The rows are grouped in 4 ways, from coarse to fine. Each group lies inside one group of the grouping before and may be the whole of it. The rows also spread widely along 18 directions, which tell nothing about the answers.
In the rows, 128 means zero.
Some rows, each with its group in each grouping after it:
[134 157 102 131 139 137 112  86 140 142 100 100 144 182 106 133  99  94
 147 132 116 134 116 158 115 109 158 164]	pati J416 J574 Vef
[166 120 127 163 135 166 156 124 133 122 123  90 131 205 152 142  80 151
 119 146  55 130 213 155 161 123 141 162]	pati J416 J463 Golar
[122 114 118 119 112  90 150 178 152 132 173 143 147  86  92  94  91 143
 119 149 159 129 132  92  61 157 104 137]	pati J364 J855 Veb
[146 150 138 125 113 122 113  89 158 149 105 134 135  96 124 109 130 138
 131 136  81  86 108 165 169 109 186 144]	pati J416 J513 Gasof
[137 110 166 172  96 124 118 126 117  95 127 133 168 136 132 115  66 135
 213 135  97 127 100 185 124 112 157 187]	kes J478 J339 ker
[146 132 150 205 172 106 150 106 122 111 116 121 126  99 174 129 154 143
 119 165 141 125 182 176 141  98 221 171]	pati J364 J736 simad
[156 130 103 146 113 142 153 138 104 142  83 136 124 114 160 116 129 109
 158  99 142  97  99 195 161  72 173 186]	pati J985 J913 nul
[103 113 156 120 152 142 114 147  90 126 135 112  96 110 106 115 156 130
 127 128 123 124 156 143 143 108 154 134]	kes J898 J514 tato
[139 149  83 117 171 153 109 124 128 149  77 137 102 173 135 123 157  85
  98 125 105  96 162 155 172 126  95  82]	pati J985 J346 mepim
[142 152 119 166 123 137 162  76  87 128 102  95 139 118 144 126 148 141
 175 118 118 155 120 158 127  99 173 192]	pati J985 J521 fazan
[112 135 159 114 129 106 151  88  77  82  86 140 162 113 169 103 128  80
 159 126 133 167 112 137 166 111 119 110]	pati J985 J346 tobit
[113 186 155 105 142 125 133 130  92 168 100 124 111 109 112 147 142  77
 101  80 170 118  87 174 109 174 153 208]	pati J416 J463 mogok
[112 206  82 141 102 164 122 158 129 112 121 160  88 121 132  86 127 140
 130  86 176 123 134 110  76 155  91 106]	pati J364 J736 Dutur
[121  90  77 141  66 178 180 165 166 105 133  88  91 134 179  85 116 146
 112 131 177 132 185 202  83  95 139 132]	pati J416 J513 vuv
[122 148 106 121 100 160 135  99 101 101 130 136 123 113 134 132 166 148
 154  99 130 133 104 100 119  98 148 133]	kes J974 J490 Vofup
[107 209  61 133 100 161 129 118 142 142 108 105  74 135 172  76 145 150
 126 111 144 111 189 152 117 165 130  88]	kes J906 J780 Laki
[189 115  92 154 174 117 157 139 171 159  86 161 166 134  94 139  99  74
 120 138 176 133  85 161  82  96 119 140]	pati J38 J561 Vufit
[100 129 123 112  56 136 147 148 100  71 163 197 160  98 134 110 122 138
 152 107 135  51  83 115 122 138 132 170]	kes J974 J479 solak
[129 144 135  91 107 128 200 141 102 160  82 166 110  75 137 108 133 117
 163 109 172 123 113 188 155  91 155 112]	kes J898 J698 muma
[112 137 160 106 177 101 137 147  75 151 111 123 114 163 140 175 136  71
 127 119 167 159 144 157 123 160 120 149]	kes J974 J729 tes
[160 125  86 150 142 145  85 111 145 102 120 156 152 150 153 156 137 106
 134 115 110  97  87 113 153  71 166 141]	kes J478 J404 makuv
[186  95 157 128 120 141 122 146 156 150 122 119 128 103 130 139 120 156
 108 114  71 117 116 122 147 119 118 128]	kes J974 J490 lepu
[155 109 146  89  82 191 171  93 133 157  85  78 121 107 124 102 125 139
 135  87  75 148 116 186 159 104 134 124]	kes J974 J729 gara
[144 141  89 134 144 130  95 101 158 115 126 154 170 114 147 107 130  91
 151  95  90 146 111 156 170 155 112  86]	kes J478 J525 Gad
[104 142 108  61 132 144 161 121 107 188 140 107  95 103  99 134 180 126
 117 102 106 150 165 143 157 163 126 110]	pati J38 J561 lonar
[130 112  87 114 164 171 127 179  95 128 132 136 108 155 125 133 150  90
  93  84 116 113 157 128 161 136  85 135]	pati J985 J913 fad
[123 123 114  61  71 138  96  91 123 142 108  71 125 126 176  73 135 119
 128 114  28  92 133 135 225 124 137 107]	kes J974 J490 lepu
[ 87 122 112  57 124 139 148  96 129 168 177 122 135 137  46 138 140 141
 172 139  52 158 183 156 166 156 152 106]	pati J416 J463 mogok
[117 108 173 147 149 157  78 131 164  85 148 132 128  94 114  91 126 137
 107 120 100 153 155 141 134 143 122  71]	kes J974 J729 tes
[137 106 106 135 131 165 144 105 119 137  94  94 148  77  72  41 152 102
 142 110 104 130  94 180 115 116  99 141]	pati J38 J561 Vufit
[121 140 169  60  50 123 134 155 123 145 125 146  91 127 133 178 115 151
 120 115 141 109  82  83 106 125 110 133]	pati J985 J346 mepim
[111 155 105 134 138 120 114 139 153 131 107 113  91 125 147 114 151  93
  97 137 209 150 137 151  53 147 113 106]	pati J364 J736 simad
[147  94 120  67 116 117 182 115 101 139  78 131 132 127 127 127 153 117
 123 163 117  86 107  92 139  81  88  95]	kes J478 J525 Gad
[176 160 124 127 112 175 164 144  86 168  90 121 104 203 129 182 105 144
 131  89  71  95 139 129 148 140  94 192]	pati J985 J346 tobit
[151  98 141 171 132 169 128 149 131  92 131 111 135  73 170 112 158 106
  54  71 145 102 109 171 118 144 141 192]	kes J974 J490 lepu
[138 151 121 198 181 144 105 141 107  99 101 100 103 108 127  37 121 147
 134 143 125 138 180 108 130  70 147 118]	pati J364 J736 Dutur
[156 143 190 149 126 159 172 162  87 109 118 132 144  95 123 103  76 139
 138  63 120 175 121 126 118 162  87 164]	kes J974 J490 Vofup
[119 172 103  72 170 128 146 124 142 200 125 152 116 123  67 140 144 103
 102 116 121 114 156 144 143 174 129  90]	kes J898 J698 muma
[119 114 155 137  85 167 142 163 104  84 152 145  93 153 139 167 130 186
 121 140 122  72 153  96 100 111 135 157]	kes J478 J339 ker
[134 138 146  78 147  74 182 141 130 177 135 165 138  75  93 157 129 126
 114 144 166 127 117  93 114 127 152 116]	kes J898 J698 muma
[140  80 125 156 181 138  82 112 125  95 133  98 131 132 133 140 188 106
  85 152  91 121 144 121 140 109 131 135]	pati J416 J463 mogok
[152 142 181 164 151  98 132 174 101 129 101 164 102 160 160 182  99 129
 151 152 166 144 143 134 111 119 121 142]	pati J38 J561 lonar
[ 92 121 117 175 161 159  73 106 109  49 178 125 152 140 103 112 154 124
 128 120  87 141 157 100 125 140 128 138]	pati J985 J346 tobit
[125 168 170 108  83 115 165 115 132 130 135 168 114 112 138 163 116 184
 139 150 123 122 146  97 132 133 162 116]	pati J38 J561 Vufit
[106 133 158 172 145 125  57 153 125  40 182 150 142 139 193 138 102 119
 125 102 103 164 168 110 170 158 138 128]	pati J416 J574 Vef
[ 96 151 129 149 147 124  29 149 110  99 154 185 125 119 106 111 140 113
 183 111  95 108 106 136 172 128 141 123]	pati J38 J561 lonar
[123 145 129  88  79 117 142 128 154 171 122 120 100 131 176 122 107 148
 163 134  92 122 179 200 185 153 157  92]	kes J478 J525 Gad
[ 75 152 123 144 133 161 127 148 102  48 187 205 139  86 121 119 150 119
 111  81 160 105 136 116 142 130 187 162]	pati J364 J736 simad
[129 164 101 128 117 136 104 128  92 114 144 160 118 160 155 184 161 139
 174  98 106 142 123  89 134 154  91 114]	kes J898 J698 muma

New rows, each followed by its group in each grouping:
[136  90 128 107 131 124  87 133 133 152  97  52 106 104 123  60 133 114
 128 147  97 134 120 127 140  73 119  96]	kes J898 J698 muma
[146 105 171 112  74 131 128 168 147 127 139 113 147 146  96 127  38 135
 119 122 104 121  88 105  83 139  91 179]	pati J985 J521 fazan
[179 133 143 183 140 148 102 128 122 141  66  78 128 147 119  83  92 125
 177 119  93 153 105 170  97 126  68 140]	kes J478 J525 Gad
[126 153 142 115 164 153 100 162  95 149 117 118  92 178 108 153 127 113
 116 106 105 132 157 115 121 175  67 122]	kes J478 J404 makuv
[161 110 149 139 123 117  77 164 145 104 115 136 151  84 161  97 104  87
 107  90 122 129  61 128 141 123 106 148]	pati J416 J463 mogok
[164 146 108 193 198 105  96 123  99  76 145 150 190 129 172 128 136  96
 117 105 106 136 128  73 142 167 101 153]	kes J974 J479 solak
[ 79 149  92 129 107 196 174  95 124 116 154  94  90 125 102 116 173 158
 119 119 150 142 194 170  89 118 195 150]	pati J364 J736 simad
[133 142 134 154 179 142 103 123 129 115 146 131 141 164 114 173  96 105
 159 101 137 196 137 136 124 106 174 144]	kes J478 J525 Gad
[125 132 141 137 147  97 154 167 106 136 145 114 105 152 129 160 117 149
 101 168 166  95 169  87  74 133 143 172]	kes J478 J525 Gad
[124  95  90  41 107 149 126 149 160 145 138 137 126 147 119 161 115  81
  99 104 144 114  91 111 135  82 145 111]	kes J478 J339 ker
[121 121 175  76 130 132 134 180 114 164 138 109  70 127 147 168 141 138
  71 116 120 125 175 114 140 172 104 115]	kes J478 J404 makuv
[164 121 120 119 136 133 192 120 139 109 121 169 142 151 130 186 124 146
 104 157 147 155 151  56  94 104 102  89]	pati J364 J855 Veb
[148  82 123  72  83 146 128 170 159 133 128 118 147 125 131  94  69  93
  93 102 113  93  90 128 140 106 112 137]	kes J974 J479 solak
[153 160 179 134 154 130 208 125  69 153  67 104 110 126 127 108 118 145
  89 142 106  92 180 122 149 133 123 167]	pati J985 J346 tobit
[147 179  93 136 151 133 167 144 118 188 118 133  85 145  86 155 144 167
 169 135 148 164 172 127  73 144 103 116]	pati J416 J463 mogok
[133 179 143  95 147 144 182  84 124 150  69 146 130 202 115 177  96  92
 104 148 151 115 151 150 122 128 150 123]	kes J898 J514 tato
[164 146 100 155 152 154 145 118 164 149 109 104 157 147  97  76  85 119
 108 127  70 123 172 168 125 179  90 132]	pati J416 J463 mogok
[103 116 143  66 141  72 147 162 117 159 138 153 160 147  98  99  74  90
 153 162  89 119 172 148 155 209  58  84]	kes J478 J404 makuv
[128 149 177 126 133 124 117 142  74 157 114 107 111 122 136 163 141 108
 134  84 115 125 105 163 135 182 129 203]	kes J906 J780 Laki
[ 69  97 108 111 118 144 142 155 126  70 149 155 154 103 103  33 112  83
 127 130 144 104 153 187 132 139 112 115]	pati J416 J513 vuv
[107  78 109 142 155 156 102 142  99  74 135  92 134 157 125  81 126  96
 126 138 114 114 152 127 137  78 129 140]	kes J478 J525 Gad
[150 160  41 145 161 157 143  53 152 140 103 157 160 148  94 127 162 118
 171 130  87 125 140 167 156 101 155 101]	pati J416 J574 Vef
[128 112 117 119 136 120 104 138 105 139 118 129 110 148 124 155 156 119
 156 146 123  96 112 133 122 100 133 143]	kes J478 J339 ker
[121 153 119  97  90 132 107  89 140 129  87 106 128 133 126  86 113 113
 138 137 108 102  94 130 134  95 140 122]	pati J416 J574 Vef
[126 137 140 104 110  93 179 101 124 142 118 102 150  98 136 104 121 132
 137 151 129 141 138 129 105 164 115 122]	kes J478 J525 Gad
[ 89 121 167 120 157 148 182 153  59  99 121 140 100 117 100 102 143 141
 121 148 145  99 189 125 134 105 139 130]	kes J478 J525 Gad
[155  78 126 103 142 117  80 100 152 137 140 123 158  90 121 146 170 117
 118 128  53 110  85 110 177 107 142 115]	kes J478 J404 makuv
[ 85 105 136 100 156  90 111 175  77 147 167 102 129 105  67  84 136 106
 156 131 127 142 142 119  96 175  84 145]	kes J974 J490 lepu
[138 162  86 145 155 120 148 141  86 108 109 148 146 107 130 104 146  86
  93 103 182  92  88  74  89 122 115 185]	pati J364 J736 Dutur
[104 118  99  91 108 143 157 105 156  90 185 162 141 127 150 172 145 148
 105 132 139 134 165  90 139 103 193  92]	kes J974 J729 gara
[162 190  93 175 193 135  79 108  74  90 116 174 155 134 140 144 146 108
 166  74 106 168  92  41 167  97 129 141]	pati J364 J855 Veb
[160 136 129 142 137 163 157 116 155 142 129 147 141 124  87 177 133 135
 109 102 145 132 101 144  69 140 139 157]	kes J974 J729 gara
[124 111 141  73 106 128 160 148 111 174 109 112 129  70 106 102 147  83
 108  88 132 114  82 196 133 161 110 176]	pati J416 J463 Golar
[114 118 161  73 136 163 157 129 153 130 129 145 109 162  60 177 120 131
  83 149 138 131 151 104  77 144  92  75]	kes J478 J525 Gad
[146 114 102 171 129 112 124 132 131 122 132  38 143 154 198 106 100  99
  99 133 137 132 152 151 104 132 157 203]	kes J898 J698 muma
[ 71 103 102 116 134 114  46 162 144 109 158 117 125 116 109  65 132  67
 142 131 168 121 111 179  90 140 124 117]	kes J974 J479 solak
[141 118 126 135 126 107 168 120 124 140 107  72 151  98 174  68  89 105
 139 125 145 153 147 181 146  94 192 167]	kes J974 J490 lepu
[185 111 122 157 141 110 150 159 149 147 136 142 168 126  91 112  74 160
 135 153  82  93 131  94 105 137  95 147]	kes J478 J404 makuv
[103 149 130 133 134 117 122 114  96 142 116  83  84 126 163 107 154 145
 174 149 135 165 187 160 143 106 169 107]	kes J898 J514 tato
[157 105  94 175 119 142 154 107 117  99 117 118 144 133 172 154 166 131
 141 134 142 109 113 152  91 106 139 173]	kes J478 J339 ker
[135 173 101 136 144 134 149 103 150 145 113 153 124 116 127 129 128 127
 145 125 153 155 144 148 133 101 180 104]	pati J38 J561 lonar
[158 156  87 147 114 174  89  99 155 120 106 126 130 126 109 109 145 132
 117 103 101 107  78  99 107 111 111 128]	pati J38 J561 Vufit
[ 70  88 127 157 139 177  52 148 116  51 164  99 101 144 145 115 178  94
  97 110 134 127 158 168 103 163 107 129]	kes J906 J780 Laki
[145 143 109 144 150 187  88 123 140  96 114 109  90 137 165 135 161 137
  53 107 123  90 140  79 145  70 170 124]	kes J478 J404 makuv
[112  88 166  78 116 106 139 145 133 142 144 126 112  58 118 132 164 127
  90 136 140 109 111 138 139 110 168 142]	pati J416 J513 vuv
[112 171 103 161 141 107 111  87 119 126 118 117 121 196 129 126 135 145
 176 197  96 129 197 136 108 170 105 101]	pati J38 J561 Vufit
[158 167 116  76 150 119 143 124 126 202  76 165  99 124 107 151 156 127
 146 120 116 123 120 124 154 131  97  62]	kes J974 J729 tes
[131 166 178 119 120  67 119 140 106 119 117 208 147 107 149 167 111 110
 154 131 147 115  79 105 136 150 129 140]	pati J364 J736 Dutur
[150 126 113 128 141 110  94 121 150 125  90  77 131 145 189 124 128  67
  62 127 176 124  92 115  88 121 122 142]	kes J974 J729 tes
[146 148 105 102 116 182 175 191 118 164 118 157  65 112 149 165 144 136
 105  59 185 127 139 152 133  99 150 133]	kes J898 J514 tato
[163  65 170 121 130 113 172 158 139 153 114  85 123  65 137 100 148 137
  78 144 123 131 148 152 101 161  75 115]	kes J974 J490 lepu
[128 106  75  53  97 117 148 142 116 158 108 127 141 173 125 108 108  80
 125 145  99  72 118 119 157 119  85 125]	pati J38 J561 lonar
[122 144 115 153 119  95 151 182 111 145 122 128 105  59 153  68 155 124
 139 116 184 128 136 187  76 192  76 144]	pati J416 J513 Gasof
[127 149  79 122 112 155 118 152 178 160 127 146 106 164  92  99 109 134
 140 138 103 111 173 173 102 188  57  69]	pati J38 J561 lonar
[114 151  84 138 102 176  77 131 165 120 131  76 100 139 141  86 134 111
 104  86 128 142 133 165  85 170  93 126]	pati J416 J574 Vef
[136 143 166 177 170 121  82  98 133 134 117 124 108  98 133 156 165 146
 177 134 125 183 133 175 126 111 181 114]	kes J478 J404 makuv
[135 143 119 140  94 165 110 157 177 156 148 104  73 122 123 133 110 183
 133 110 148 136 146 155  85  98 187 135]	kes J974 J729 gara
[144 137 116 137 148  81 129 147 101 109  82 147 173 213 196 141  75  30
 116 149 161  94 119 151 121 170  74 159]	kes J898 J514 tato
[100  94 131 113 172 133 148 143  97  94 157 178 151 156 104 161 123  97
 146 137 123 135 172 136 167 112 151 116]	kes J906 J780 Laki
[119 144 161 137 151 125 162 171  58 119 141 128 122 135 129 137 113 124
 112 113 153 102 153 109 114 143 146 209]	kes J974 J479 solak
[124  92  79 153 150 105 115 136  68 108 148  54 133 135 166  95 156 118
 175 136 132 169 151  99 117  80 140 167]	kes J974 J490 lepu
[ 92 128  71 102 104 160  87 121 134 106 142 131 121 161 113 114 146  95
 161 109 119 146 120 144 115 130 101 100]	pati J364 J736 simad
[136 154 192 159 181  49  60 156 152 162 122 134 119 116 136 138 106 113
 113 168 127 101 140 157 118 196 134 135]	kes J478 J525 Gad
[137 108 136 153 167 104  78 202 117 141 153 122  88  89 131 115 150 143
 156 121 133 180 152 124 124 125  98 107]	pati J416 J463 Golar
[119 157 125 141  96 146 109 144 190 125 162 116 118 111 113 112  85 151
  96 107 153 138 134 129  71 148 155 142]	pati J985 J346 mepim
[137 135 161 126 140 137 103 157 104 148 136 106 130 187 100 140  66 119
 152 108  70 141 150 139 137 172 100 167]	kes J974 J490 Vofup
[ 96 153 113  91 121 105  95 144 123 115 164 166 131 115 142 134 134 114
 112 115 127  74 120  89 158 139 164 136]	kes J478 J525 Gad
[ 92  88 138  63  58 110 102 164 129 139 160 121 123 164 115 129  82 121
 211 140  88 168 130 164 132 148  84 105]	pati J416 J463 mogok
[133 109 126 131 116 146 106 111 195 114 110 148 129 126 109  84 110 141
 131 178 107  87 148 170 130  90 150  59]	kes J974 J479 solak
[145  93 169 124  70 131 125 111 180 143 143  92 100  78 152 161 161 178
 114 141 106 148 124 161 107 124 168 131]	pati J364 J736 simad
[101 117  89 171 140 113 130 139 104  56 191 161 163  86 117  88 148 146
 164 139 143 139 144  76 102 105 149 140]	pati J364 J736 simad
[ 86 121  78  99 117 123 114 107 110 113 136  93  93 136 137 103 176 140
 155 174 143 154 168  89 112  74 144  80]	pati J364 J855 Veb
[142 140 167 120 100 144 153 132 108 124 145 140 135 165 123 178 105 162
 140 120  63 137 154 115 135 189  84 153]	pati J416 J463 Golar
[111  82  98  95 149 120 126 131 153 149 135 119 146  87 100  50 137  89
 131 142  87 138 170 198 177 143 120  76]	pati J364 J855 Veb
[ 95 110 161  52  66 127 135 154 124 143 153 103 112 126 113 148 121 118
  79 115 125 102 108 113  98 176  96 160]	pati J985 J346 mepim
[ 82 149 119 137 105 159 139 159  95  54 135 180 115 121 137  87 136 127
 117 117 161  73 146 125 116 132 111 132]	pati J416 J574 Vef
[133 103 100 113 137 135  76 117 149 108 112 157 137 113 107 105 160 104
 105 142  95  69  86 105 157  76 124  96]	pati J985 J521 fazan
[156 125 157  65 107 146 178 103 123 177  92  90 141  73 102 112 135 112
  94  82 103 141  84 135 131 149 107 141]	kes J974 J490 lepu
[102 101 113 127 162 131  88 141  92 125 150 114 102 159 134 159 169 102
 170 126 116 183 166 161 146 124 130 124]	pati J364 J855 Veb
[122 149 182 166 136  85 105  88 129 106 117 151 128 106 139 154 158 151
 157 178 130 130 124 148 109 137 158 130]	pati J416 J513 vuv
[168 140 133 132 176  83 146 130 119 208  65 103  99 164 126 150 140 119
 130 180 116 119 169 162 122 148  87 114]	pati J985 J346 mepim
[164 138 145 176 155 144 102 136 117  90 139 124 160 133 163 131  89 110
 120  79  91 175 126 102 163 134 131 167]	pati J38 J561 Vufit
[132  81 135 150 135  90 100 130 148 107 135 172 153 103 135 134 140 115
 166 164 135 102 104 177 137  88 175 125]	kes J974 J490 Vofup
[118 100 157 143 152 120  91 164 141 122 192 131 141 131  83 172  93 126
 139 118 129 153 126 126 101 131 176 179]	kes J906 J780 Laki
[144 108 141 112 155 167 151 151 122 125 142 132 128 108  86 124 124 139
  82 105  97 100 144  93 149 105 140 140]	kes J478 J525 Gad
[153 145 106 128 194 174 127 168 141 144 122 179 130  95  71 111 124  92
  98  57 127 137 120 148 160 120 123 123]	pati J416 J513 vuv
[165 115  84 171 170 137 178 153 117 128 145 166 132  87  98 118 151 176
 154 132 119 116 164 108 143  63 163 137]	pati J416 J574 Vef
[119 143 174  81 170  95  98 128 108 138 119 179 151 143 120 189 121  58
 143  99 136 173  90 132 152 169 105 103]	kes J974 J729 tes
[154 141 108 142 130 106  94 139 150 183 137  69  99 134 128 142 154 152
 142 135 101 175 149 135  74 198  63 124]	pati J416 J463 Golar
[124 127  89 116 114 115 127 157 137 143 147 212 137 154 123 169 110 110
 190 129 133  96 119 181 168 100 179 143]	pati J38 J561 Vufit
[132 167 165 156 162 151 175 102 125  92  66 130 133 105 135  71 101 105
  86 131 169 139 152 157 124 101 155 125]	pati J416 J513 vuv
[151 152  97 172 144 122 143 126 133 124 138 114 151 200 135 164  86 131
 135 149 138 129 156 108  62 153 122 176]	kes J478 J404 makuv
[129 125 137 116 136 134 166 135 143 124 142 165 118 128 144 190 140 122
  86 128 162 112 149 152 137 105 198 155]	pati J416 J513 Gasof
[129 129 101 106 109 175 124 149 132 119 142 132 127 151 128  94  94 129
 140  96  60 133 171 141 185 137 106 106]	pati J416 J463 mogok
[ 76 198 129 145 122 137 111 121 109 107 128 172 111  83 131  80 151 118
 133 104 155  84 135 183 149 157 185 150]	pati J38 J561 Vufit
[111 148 123  91  91  76 125 124 195 150 125 127 137  89 161  93 102  98
  89 154 172 101 119 161 103 165 153  96]	kes J898 J698 muma
[182 131 167 171 121 108 170 139 143 144 103 134 119  95 143 134 125 183
  99 169 117  94 152 124  96 149 118 150]	pati J364 J855 Veb
[146 113 140 133 148 177 128 155 128 123 137 116 118 124  72 141 124 126
 100  91 136 179 116 101  68 134  83 139]	pati J364 J855 Veb
[142 134 146  94 113  80  51 156 184 171 145 139  98 137 178 205 137 114
  91 124 109 124 118 127 144 185 114 100]	pati J985 J346 tobit
[157 116 122  59  68 111 153 121 152 194  90  86 123 101 163 102 132 114
 100 120  89  91 106 167 148 171  92 120]	kes J974 J490 Vofup
[122 102 199 133 168 137 102 175 140 130 139 158 121  80  80 130 122 111
 102 110 133 125 120 173 122 152 129 130]	kes J478 J404 makuv
[ 85 155 122 112 134 129 131 125 143 109 129 148 115 144 134 109 108 102
 134 145 170 164 178 159 126 130 151  76]	pati J38 J561 Vufit
[109 140 144  77 121 137 168  86 138 163  99 127  96 123  92 123 130 160
 138 178 110 109 180 153 174  58 214  87]	pati J985 J913 nul
[157 167  99 144 133 156 107  76 134 107  87 108 130 210 159 150 123 128
 133 139  99 146 141  85 107 126  88  88]	kes J974 J729 gara
[103 140 120 111 132 119  99  98 124  83 101 215 148 135 107 105 150 109
 167 169  98  74 114 133 171 109 110  61]	pati J416 J513 vuv
[159  90 175 155 114 140  78  86 197 116 119  97 138 121 116 142 110 154
 144 164  85 147 103 154 105  84 169 109]	kes J478 J339 ker
[148 101 157 148 122  91 208 108 106 128 104 128 169  98 127 131 127 124
 152 170 147 128 118 175  95 122 145 186]	pati J416 J463 mogok
[112 129 130 161 134 118 110 186  74  97 176 126 117 115 122 111 133 150
 120 124 134  96 139  65 101 137 124 199]	pati J38 J561 Vufit
[115 148  92 133 131 104  98 144 101 127 125 161 143 113 128 122 147  75
 203  94 164 165  72 170 106 149  96 143]	pati J416 J463 mogok
